There are 5 hidden switches. A switch that is on adds its own fixed numbers to the row, and there is some noise. The rows also spread widely along 2 directions, which tell nothing about the answers.
Some rows, each with its switches (1 for on, 0 for off) after it:
[24,-14,-1,10,-6,-18,-31,6,-5,24,-14,-6,5,-27,14,-12]
1 0 0 1 1
[-2,6,13,-3,13,-7,-17,-4,5,4,-4,9,3,-17,16,-18]
0 0 0 0 0
[22,-32,-18,-13,-15,6,-28,-1,-6,18,3,-7,17,-31,20,-14]
1 1 0 0 1
[12,-10,1,-10,2,3,-27,-2,2,15,3,-3,6,-34,27,-20]
1 0 0 0 1
[17,-27,-20,-8,-8,1,-32,1,-7,13,-3,0,4,-13,17,-17]
0 0 0 1 1
[13,-12,-6,0,3,-13,-20,1,-1,21,-16,-5,7,-12,6,-3]
0 0 0 0 1
[3,3,10,1,11,-10,-18,1,4,4,-3,4,2,-10,8,-12]
0 0 0 0 0
[4,-5,11,6,6,-2,-22,-2,-2,15,-9,10,-11,-22,19,-11]
0 0 1 0 0
[1,-9,-1,-10,-2,7,-21,-6,3,-1,11,4,10,-22,21,-20]
0 1 0 0 0
[18,-26,-12,-15,-11,8,-30,-4,-2,16,4,-7,16,-35,25,-18]
1 1 0 0 1
[14,-7,10,6,4,-18,-23,0,5,26,-12,-4,7,-29,14,-7]
1 0 0 0 1
[10,-8,-1,-2,1,-5,-31,2,-1,19,-4,0,4,-24,12,-16]
0 0 0 1 1
[18,-10,2,5,-1,-18,-21,3,-2,25,-16,-6,7,-26,12,-9]
1 0 0 0 1

New rows, each followed by its switches (1 for on, 0 for off):
[18,-15,0,9,-7,-15,-22,1,-2,12,-9,-3,15,-26,11,-7]
1 1 0 0 0
[23,-17,-2,10,-7,-15,-33,4,-5,30,-12,-7,5,-29,16,-13]
1 0 0 1 1
[6,7,16,12,8,-20,-27,-2,4,12,-1,5,1,-30,26,-21]
1 0 0 1 0
[8,-3,12,6,9,-16,-18,4,2,23,-15,-1,7,-17,8,-5]
0 0 0 0 1
[14,-9,2,-1,3,-8,-24,0,-2,21,-9,-5,4,-27,17,-9]
1 0 0 0 1
[22,-31,-12,7,-12,-1,-33,0,-10,30,-15,-4,-3,-35,24,-5]
1 0 1 0 1
[5,-2,9,5,11,-15,-17,1,4,24,-17,0,3,-17,8,-11]
0 0 0 0 1
[9,-19,-5,-1,-5,8,-40,-8,-4,24,0,9,-7,-34,34,-23]
0 0 1 1 1
[24,-19,-8,-4,-4,-7,-25,2,-5,20,-10,-5,9,-23,15,-10]
1 0 0 0 1
[19,-13,-5,2,0,-12,-18,2,-5,9,-8,-2,3,-17,15,-9]
1 0 0 0 0
[23,-29,-10,9,-11,-4,-33,1,-10,30,-16,-3,-4,-33,22,-9]
1 0 1 0 1
[16,-8,5,6,-1,-21,-25,4,1,25,-18,-4,7,-26,9,-6]
1 0 0 0 1
[6,-13,10,14,-3,-6,-26,-5,3,22,-8,11,1,-32,15,-10]
0 1 1 0 0
[9,-12,8,16,2,-8,-36,-3,-7,19,-3,12,-11,-25,20,-16]
0 0 1 1 0
[5,6,16,9,12,-16,-15,-1,3,10,-14,5,4,-10,8,-8]
0 0 0 0 0
[21,-13,17,28,-12,-20,-37,-1,-5,33,-13,8,1,-45,21,-12]
1 1 1 1 0
[26,-23,-18,-2,-10,-4,-34,1,-10,20,-4,-6,6,-27,20,-16]
1 0 0 1 1
[11,-11,3,3,-3,-6,-31,-1,1,9,3,9,10,-26,14,-21]
0 1 0 1 0
[11,-29,-21,-20,-8,15,-29,-4,2,9,6,-4,15,-23,18,-17]
0 1 0 0 1
[17,-23,-16,-8,0,-4,-17,0,-7,2,-4,2,6,-2,10,-8]
0 0 0 0 0
[20,-27,-14,-8,-13,3,-28,1,-2,20,-1,-7,15,-31,18,-15]
1 1 0 0 1
[14,-23,-7,1,-5,10,-27,-5,-5,10,1,6,-8,-36,29,-15]
1 0 1 0 0
[27,-17,-10,4,-6,-9,-34,0,-5,19,-8,-6,7,-29,19,-13]
1 0 0 1 1
[13,-3,15,11,-6,-13,-35,-2,7,28,-3,0,10,-44,27,-24]
1 1 0 1 1
[4,-12,20,12,-4,0,-31,-4,5,34,-10,6,-2,-42,23,-14]
0 1 1 0 1
[7,-2,6,-6,10,-3,-18,-1,4,3,5,2,1,-26,25,-18]
1 0 0 0 0
[14,-33,-16,-4,-6,5,-30,-4,-8,22,-10,3,-6,-22,20,-11]
0 0 1 0 1
[18,-30,-23,-5,-13,-2,-31,0,-9,1,3,2,10,-11,9,-15]
0 1 0 1 0
[19,-18,15,23,-14,-13,-43,-2,-1,41,-14,2,3,-52,28,-15]
1 1 1 1 1
[23,-23,-17,-6,-8,-3,-25,-1,-8,17,-8,-10,9,-21,19,-6]
1 0 0 0 1
[23,-25,-12,-8,-18,2,-40,-3,-4,18,7,-5,15,-38,24,-22]
1 1 0 1 1
[7,-4,6,3,-2,-9,-32,-2,2,8,0,11,12,-26,16,-22]
0 1 0 1 0
[16,-14,-5,-4,0,-12,-21,1,-6,7,-8,-1,6,-16,16,-11]
1 0 0 0 0
